The first 7 rows are patterns. Each new row is the sum of 2 different patterns, raised or lowered, with some noise. Before adding, each is slid sideways (what falls off one end comes back at the other) and multiplied by a number that may be negative. Names go in the order of the patterns.
Some rows, each with the names of its patterns after it:
[-15  -1   8 -10  -8  -4  13   9  -9 -11 -11  -6   2  13  -5  -5 -22  15
  -5  21 -11   8   7  10   5  13  -6  -8   8   8   6  -8   6 -16  11  15
  10   3  14  10  -5  -3   2  -4  -4 -16  -2]
(0)
[ 17  -6  11   0  -2  -2  -2  -1  -1  16  -5   4   1 -17  -2  -9  -6  -7
 -23   6  15  27 -21   8   9  -5   5 -23  11  10   1   3  20  -2  -3  -3
 -12  -5   4  -4  31   2   7   3   0   9  -2]
(1)
[  6  -8 -17   1  12   3   9  -6  10  -5  20 -11 -26  -2  -6 -25 -22  -5
  -4  -6   0   1  -6  11 -15  -6  -5  24   1  14 -13 -10   8  -4  -1  14
  23  11   7 -27  -3  12   4   0  -7 -13  15]
(5)
[  6   7  -4  13   7   6   0   1   0  -6   1  -4  12  24  -6  29  11  -1
 -10 -20  33  -6  -4  -1 -15   7  17  -3   9  -2  -4 -22   7   8 -16  -1
  -1   4   3 -11 -10 -13 -12   5   3  -8   1]
(6)
[  0   2 -16  13  -4  -2 -16   5  -8 -22   2  12   0   7   5   3 -23   3
  19  21  13  -5 -16  -2  -8  -3  14  -6  -5  -4  -8  12 -14  -5 -13   3
   4  23   2  -9  13 -17  11  13   0   6  -4]
(4)
[-12  -9   5   0 -16  12  -2   0  18   2 -11  20  -7   1 -23   8   1   4
   3   8  -2   0 -16 -10  -2  -3   3  -3  14 -36 -21 -23   4  -5 -17   1
   4   7  -6  -9  -6   5  15   1 -12   2  -1]
(3)
[  4  -3  -4  11  17  12  25   2   1   7 -20  24  -5  -5   9  -6  -2 -13
   1   3  -4   3  16  -5 -11   6  10   8   7  -9  -6  32  -1  -8  25  -4
 -14   7  -2  -3  15   4   7  -5  24  -2   3]
(2)

New rows. What belongs after each?
[-11 -11  13  -3   5   2 -25 -12  -8 -14 -17 -32   1  -7   7 -30  -2  -3
 -12   0 -27   4 -10 -27  -2 -16 -19  -9  -2  -2 -39   1  -8  17   5  -9
 -21  -6  -8  -7   7   5  -6 -15   4  -8  -8]
(1) (6)
[  8 -14  -5  20   8  11  -6  -4  -8  14  25  22  11 -13  -5   4  15 -13
  17 -20   6  -7 -10   1 -14 -13  -2  11  -3  12  -2   1   6   2   1  -2
  -7   4 -13  -7   9  -8  10   3   3   4   7]
(0) (4)
[ 22 -23  -9   6  -7   6   6   1   8   0  10  -7 -21 -15   6  -1 -23   3
 -18  -3   4 -38   1   5 -28  13   1  -7   2  12 -20  -1   8   1 -35   0
 -11  -9  -3  18 -15 -32 -30 -36  -1   8  -8]
(4) (2)
[-12  10 -13  10   5  10  -6   0  15 -16  13  11   6 -10  -2  26  -7 -21
 -26 -10   6  13  -6  -8  -3  -6  -1   0   8   9 -17   6  12  -2  -5  -7
 -35  -7  11 -30  14 -13   2 -10 -10  -4  -6]
(4) (3)
[ 25  43  -2  14  24 -10   1 -10   5   8 -10   8   6  32  -3  12  15  13
  20 -21  17  32  -5  11  25 -13   2  13 -26   8  10  24  29   7   9   6
  -2  16   4  36   9  19  10   2   7  -9  39]
(1) (3)
[-17 -10 -20  20 -19  -5 -16   2  32  -4 -10   9   3 -27  -6  -1  -5   3
 -15  -9 -15 -34   3 -20 -14  -8   1   6 -27  -9 -25 -10   0  11  -6  -7
 -25  -4  -5  13 -15  18   4  14   7  15  10]
(0) (1)
[ 11   5  19  15   9  10   8  29   9  12   8  14 -10  14  15   5  23  13
 -10  -9   3  10  -7  -7  23  -6  11  12  27   1  26  23   5  -6  27   4
  15  -1  26  13 -10 -11   7  31  34  17   1]
(5) (4)
[ 14  -9  21  -8  16   1  12  18  15  28 -13 -13 -16  19  11   0   4  18
   6  13  13  12  17  34  18  -4   9  11  -4   0   3   9 -15  20  15   2
  21   8  10  35  -2   3 -19  14  13  24   8]
(0) (3)
[25 54 33 18 56 32 23 33 27 25 33 31 29 33 64 21 55 40 24 16 19 67 31 42
 28 16 38 28 41 32 23 30  4 32 25 14 28 24 33 41 15 12 19 24 37 36 14]
(6) (2)
[ -1   8 -27  -7   1 -26 -21 -14  -4  -4  -3   2   6   4 -21  -3   2  25
   5   3 -16  14   5 -11  17   9   7  13   3 -26   7  12   8  -5  11 -12
  14   6  -9 -19   7  21  10  25  -6   8   1]
(5) (2)
[  1  -6  11  14 -16  -8   2 -10 -18 -19  -5   6   7  -2   0  -1  12  15
 -21 -11   4   6  -7 -28  -7 -23  -1  -5  -8 -27   1  29   5  -6   8   5
  -5   1  11  -8  -9 -16  -2   4  18 -10 -18]
(0) (5)
[13 51 38 36  4 26 12 36 37 16 40 45  9 27 25 21 47 16 39 18 25 34 29 18
 34 33 50 25 12  9 23 40  6 32  8 41 55 21 25 43 40 36 34 27 28 32 39]
(5) (6)
[ -1  -7  17   8  -2  14  18  -1   1  20 -12   5  14 -14   6  11  32   6
  20   2   1   2 -10  19  13   8  11   1  -1  -3  -6  32  16  22  11   4
   8   6   7   3  13   3   3  23  -9  -4  30]
(3) (2)
[ 17 -11 -12  24  25  12  34  20   6  13  38  14  22   5  23  13  35  24
  19  13  13  22   7  11  23  -4   8  14  11  11  -1  30   4  13  17  40
   4  10  39  20   7  19  -4   2  39  33   3]
(4) (2)
[ 25  -8  28   8   9  22   8   1  25  20   7  -5  17  -4  12   3  10   3
 -11   3  16  33 -12  20  16  16 -13 -27   2  22   6   0  28  11  14   2
  -9   0  18  18  38   2  18  13   1  11  12]
(1) (3)
[-14   0   8  19  24   4 -23  -3   6  17  -9  -7 -19  19  13  16  -9  -4
  24  -9  20   9  12   4  15  -5 -17 -13   9 -20 -16 -14   4  -8 -17   5
   8  12  -3   3   0   3   6  31  11   7   6]
(5) (4)
[-33 -37 -56 -21 -18 -28 -40 -43 -26 -29   0 -36 -52 -35 -32 -52 -45 -18
 -25 -45 -12 -26 -13  -8 -13 -36 -17 -25 -18 -46 -32 -35 -16 -15 -10 -25
 -28 -56 -33 -25 -11 -38 -26 -34 -52 -53 -57]
(0) (3)
[ 14  -8   3   5  17   4  17 -35  17   9 -19   4  15  -9  15  16 -11  -2
  -3  18 -17  21  -3  -6   2   8 -11 -14   2 -10   5  11   4  37 -11  24
  12  -6  19  16  21  -3  -1  18  14   2  17]
(0) (2)
[-32 -28 -13 -12 -43 -15  -6 -38 -11 -15 -40  -9 -36 -38 -19 -15   3 -61
 -12 -16 -20  -3 -18 -38 -28 -33 -36 -15  -1 -28  -6 -23 -13 -12 -27 -15
  -7   1  -8 -10 -18 -21 -24 -14 -12 -27 -21]
(6) (2)
[ 12 -20 -15 -21   9   6 -17 -12   1 -15 -12  14   1  -1 -19   1 -16  48
 -15  -5  28   2 -14  15 -12 -15  17   8   9 -17  26 -21  10  14   2  -5
  20  22   3  17   0  -8  -2 -40  17 -23 -12]
(0) (2)
[ 11   1   7  12  24  -2   5  -3 -24  14  12   4  13 -23  19  21   8  16
   6   7  10   7  29  -9  -4  -8  26  -6  -9  -9  -5   4  17 -16   2   7
 -20  17  14  12  -1  -4 -15  -1 -13   2 -10]
(0) (2)
[ 19 -14 -13   4  -2   0   3  -1 -11  -1  16 -14 -21   2 -15 -38 -31 -28
  -5  -6  -7  20 -28  16 -10 -14   0  24  14  14 -14  -5   7 -18   3  25
  18   3  -1 -32   7  18 -26   1   1 -35  19]
(5) (2)
[-26   6   0 -14 -12   7  -6  -4 -14 -17 -20  -9   7   2   3  -6  -3   2
 -26  16  -7  -7  -3 -13 -11 -22  -8 -10  -3  10  -2   9  -8  -6 -10 -17
  20 -19 -15  13 -20  -9  21 -13 -11  -5 -13]
(6) (2)
[ -7   4 -19  -6  -3  -8 -19   1  -9  -8  16 -10 -11   7 -23  -7 -29  -5
 -10 -20  -1   9  10 -21 -12  -7 -12  -6 -21  -2  10 -32 -18  -9  -5 -12
 -21 -15  -7   1 -13   9 -10   1   6  -6 -10]
(1) (3)
[  4  11  10  15   8  -6  11 -20  -4 -24  32   7  -2   3  11   6  13 -23
 -11   7  13   5 -10  14 -38 -12 -26  10 -17  -5  25   9  16  18  13   1
  11  21   4 -10  11  -5   3   0  13 -15 -13]
(5) (3)
[ -6  14 -16   0  -3 -17 -25   3  -7  14   3   6 -24  -9 -16 -12  -3  -9
 -10   2  -5   4 -15 -13 -14 -13  22  25  12 -16   7  -7   1   0 -12   3
  -3  -2  -8 -29   3  -1 -10 -19   7  -6 -28]
(4) (3)
[ 22  -5  14  -1  -9  24  -7 -20 -47   4  -8  -7   5  -8  13 -31 -15  -4
   8 -41  -2 -25   6  -2 -10 -22  -9 -51  -4  -9 -18 -16 -23   1 -30  12
 -29 -22 -15  -8 -19 -17  -3 -21  -6  -8  -6]
(0) (1)
[  7   1   5 -16 -12 -14 -26  13  -2 -11 -13   7  -1 -24  12  14   3   3
   3  -1 -25   0   9  26  31 -12  14   7 -11 -15 -13  25 -12  -9  -9  -8
  -6  10 -15   8  -1  11 -23  -3  16 -31   6]
(6) (4)
[ -3 -14  13   1  -6 -13  22  -3 -12  12  -6  -4  22  13  -1  37  -4   0
 -14 -12  19  -2  -4  12  -8  -4 -25  -9  -1  -8   2   9   6 -40 -14 -12
   8   1 -24  -5  28   4 -14  12 -10  -8  17]
(3) (2)
[ 14  -5  -5  -9  -2 -22 -15   2   0   0   1  13 -14 -13  -5   4 -10  -5
   7   6  -4 -10   1   4  11  14  -1 -19   6   3   7 -17   7 -14  -4   3
  -6  -8  10  -9  -3  21 -11  -5 -21  12  -4]
(0) (3)
[27 24 25 16  1 24 11 26 13 22 19 10 32 31 33 37 33 26  5 26 36 44 33 30
 31 18 41 30 34 10  2 48 12 31 11  7 19 41 25 51 25 12 17 14 40 22 22]
(6) (4)
[  6  23  -9  -1   0   0 -20   9  -3 -23  19  -6  -6  16 -17 -23 -11 -15
   0  11  -8   3  -1  20  -9  12   7   1  -6   5   7  -1  15  -6   8  25
 -22  42   4  -8  -7 -27  27 -18  -7  -3 -20]
(6) (2)
[  2   6  -5  -5  24  12  18   4  -3  24   7 -14 -23  33   3 -11   7  12
  15  -6  -7 -14  -1  -8 -14  11   5  35   0  -2   2 -30  -6  -2   0  16
   4   6 -10   6  -5 -10  36  22  24   1   7]
(1) (3)
[ -9   9  24   2  18   5   4  13  -3  16 -12  28  24  16  10  25  24   8
   9  11  18   1  14  -3   7  11   3 -20   0 -25  22  26  18  -6  13   0
 -18   1 -18  37  15  -4   5  22  11  16  -9]
(1) (5)
[28 31 16 28 37 19 57 51 51 17 26 39 19 18  6 27 21 28 25  5 16 32 31 31
 28 22 11 20 40 22 23 20 -8 33 29 20 23 28 50 24 26 30 17 11 31 29 42]
(0) (3)
[ 21  -3  25  21  33   5  -1  20   5  -9   6   1  13  10   1  14  17  11
   5   9  29  32  16  27   1  -1  25  12  27  38  39  29  19 -10   2  56
  36  33   5   7  44  20   4  -6  22  34  23]
(5) (3)
[ 15  -7   2  -3  -4   8 -17 -14  -3 -14  -7   5   7 -15 -15 -13 -10   3
  -2  -9  24  -5 -21  16  -6 -14   5 -16   2  10   6  -2 -13  -4  -8   4
 -12   4 -16  -6   7  -1  16  -4  -6  11 -29]
(4) (2)
